Each new row is followed by its nearest point in the smallest flat space through zero that holds the last named rows.

k_690 (3 x 13)
[[ 20   5   0   4   3 -17  19 -10  29  -3  32 -16  -3]
 [-16  -1  10  12  -7  -6   3  -7  10   8  22 -13  12]
 [  6   3  16  18  -6   1   3 -13   9   1   6 -11  -7]]
New rows:
[ 8 -3 10  3 12 -8  4 -7 14  1 -5 -4 -3] -> [10  2  3  4  0 -2  4 -5  7 -2  4 -4 -6]
[  2  -5   1  -9   7  -5 -10  -8  -9   9 -21   3  -2] -> [  0  -1  -1  -3   1   6  -5   3  -9  -2 -14   7  -3]
[12 -8  2  8  9 -1 -4  9 -6  5 -7 -7  0] -> [ 4  1  1  1  0  2 -1 -1 -2 -2 -5  1 -4]
[  2  -7   2  -2  -7  -4  -7  -2 -16   5   2 -12  -5] -> [-3  0  3  3 -2  2 -2 -1 -2  1 -2  0  0]
[ -2  -2 -10 -12  -9   6  -5   2   9  -2  -2  -3  14] -> [-5 -1 -6 -6  2 -2  0  5 -1  1  3  2  6]

k_424 (3 x 13)
[[-12  15  22   1 -18   7  -9 -16  -7 -10  -9  10   7]
 [ -8  -5  -7  12 -18  21  17  14  19   3 -21  -7   1]
 [ -5  -1   9 -10  -8 -25   5 -19   3 -15  -7  -8 -14]]
New rows:
[-11  15  -9 -13  -5  -8  -4  14   2  11  -5 -14  16] -> [ 0 -1 -2  2  0  3  2  3  2  2 -1  0  1]
[  6 -15  -5  -7   1  13   1   0  11  -1 -13   3  -4] -> [-1 -4 -5  3 -3  4  7  6  7  2 -5 -4 -1]
[17 -1 10 10 11  6 12  5  9 -8  0 -5  0] -> [ 1 -3 -5  1  1  2  4  5  3  2 -1 -2 -1]
[  0  -8   2 -12  14  -2   3  14   0  -3  15  13  13] -> [ 6 -1 -5 -1 11  0 -5  5 -6  6 10  3  3]
[  0  -7   4 -13   2  10  11 -17  16  10  -8 -15  -6] -> [-2 -4 -2  0 -6 -4  9  0  8 -3 -8 -7 -6]
[  6   6  14  16  13   7 -14  -7 -16  11 -11  -6   3] -> [ 0  6  5  1  2  7 -9 -1 -8  2  5  8  7]

k_312 (3 x 13)
[[  5 -14   5   3  -8   3  18 -21 -10  -6 -32  -4   5]
 [ -9  -2   8  -1 -16  13   8 -19   1   0 -20  -9  15]
 [-14   0  -7 -24  -3   7   5  -9 -13  -6   8   5   7]]
New rows:
[-10   6  13  -2   7   5  -8   7  15 -10  12 -12   0] -> [-6  9  2  1 -2  4 -9  6 10  5 10 -3  3]
[ -8  -1   6  -1  -1 -10   9 -16   5  15  -4 -10   1] -> [-2 -1  4  2 -5  4  2 -6  2  1 -8 -4  5]
[-12  -7  -7 -13  -9 -16 -13 -16 -15   9  -1  -4  13] -> [ -8  -1  -2 -12  -4   6   4  -8  -7  -3   0   1   6]
[  1   5  -1  11 -15  16  16 -10  -1  11 -16  -3   1] -> [ -1  -3   7   6 -10   6   5 -11   3   1 -17  -7   8]
[-10   3 -15  -9   3   3   1   9  16  -2  -9  14   8] -> [-5  3 -1 -5 -1  2 -2  0  0  0  5  0  2]

k_11 (3 x 13)
[[ 14  19 -19  13  -2   3   0   8   8 -11   4  21  -4]
 [-13  -5   9   3   0   5  10 -14  15   9 -17   9   3]
 [-17  -3 -29   6  -2  15  19 -14  -1 -11 -17   4   3]]
New rows:
[22 -3 11 -1  7  2 -5 -2  5  8  3  5 -7] -> [ 8  4 12  1  1 -5 -6  5  6  5  5  5 -1]
[  7 -12   0  12   7 -11  14  -2  -2  -1   0   1 -14] -> [ 0  0 -1  0  0  1  1 -1  1  0 -1  1  0]
[  3   3  -9   7  -3  -9   9 -12   7   6  -2  -1 -24] -> [-1  3 -4  3  0  2  3 -2  4 -1 -3  6  0]
[ 24  13  -1   7  -2   1   2   2  -3 -23  18  16   5] -> [ 17  15 -11   7  -1  -2  -6  12   1  -9  11  11  -4]
[  8 -18  -2  -9   5   6   3  24   2 -13   8 -13  -8] -> [  4  -1  -4  -5   0  -3  -5   6 -12  -4   9 -11  -1]

k_200 (3 x 13)
[[-14   8   8  -6  10   7   7   5   7  -1   7  -1   8]
 [ -3   0   9 -21   5   0  -2   5  13  -5  -8   5  14]
 [ -7  -8  -3  -4  -9 -17  -1  -8 -15 -10   1  23   9]]
New rows:
[ -5   6  -6   8  -5   1   4  12  10 -13 -13 -16  19] -> [ 0  2  4 -5  4  4  0  3  7  1 -2 -4  2]
[-10  16  -9  21   0   3  11  -9 -13  10  -5  -3   4] -> [ -7   4  -4  15   1   2   6  -3 -10   3  12  -2  -7]
[  5 -21  10  -1   0   1   9 -12  -8 -15  -9   7  -9] -> [ 4 -5 -3 -1 -6 -7 -3 -4 -5 -3 -4  7  1]

k_623 (3 x 13)
[[ -2 -10   2  10   4 -14 -24 -35   1 -18   5  20  22]
 [  6 -26  -6  15  -9 -29   5 -35 -10 -21  -4  35  -9]
 [-11  -3  13  28   2 -27 -16   0  -9 -24   4  35  15]]
New rows:
[  0  20 -11   1   2  -3  16   0  -2   3   1  10   1] -> [ 0  0  0  1 -2 -1  5  5 -2  0 -1  1 -5]
[10 -6  7  0  6 -4  1 10 -1 -5 19 -9 -1] -> [-1  3  2  1  1  1  0  6  0  1  0 -1  0]
[ 0  9 -3 -1  7 -6  6 -1 -1  3  1  1  6] -> [-1  1  1  0  1  0 -1  1  0  0  0  0  1]
[ 11   2 -24   0   0  -9  23  -5   3  -6   7  -8  -7] -> [  6  -7  -7  -5  -5   0  13  -6  -1   3  -4  -1 -13]
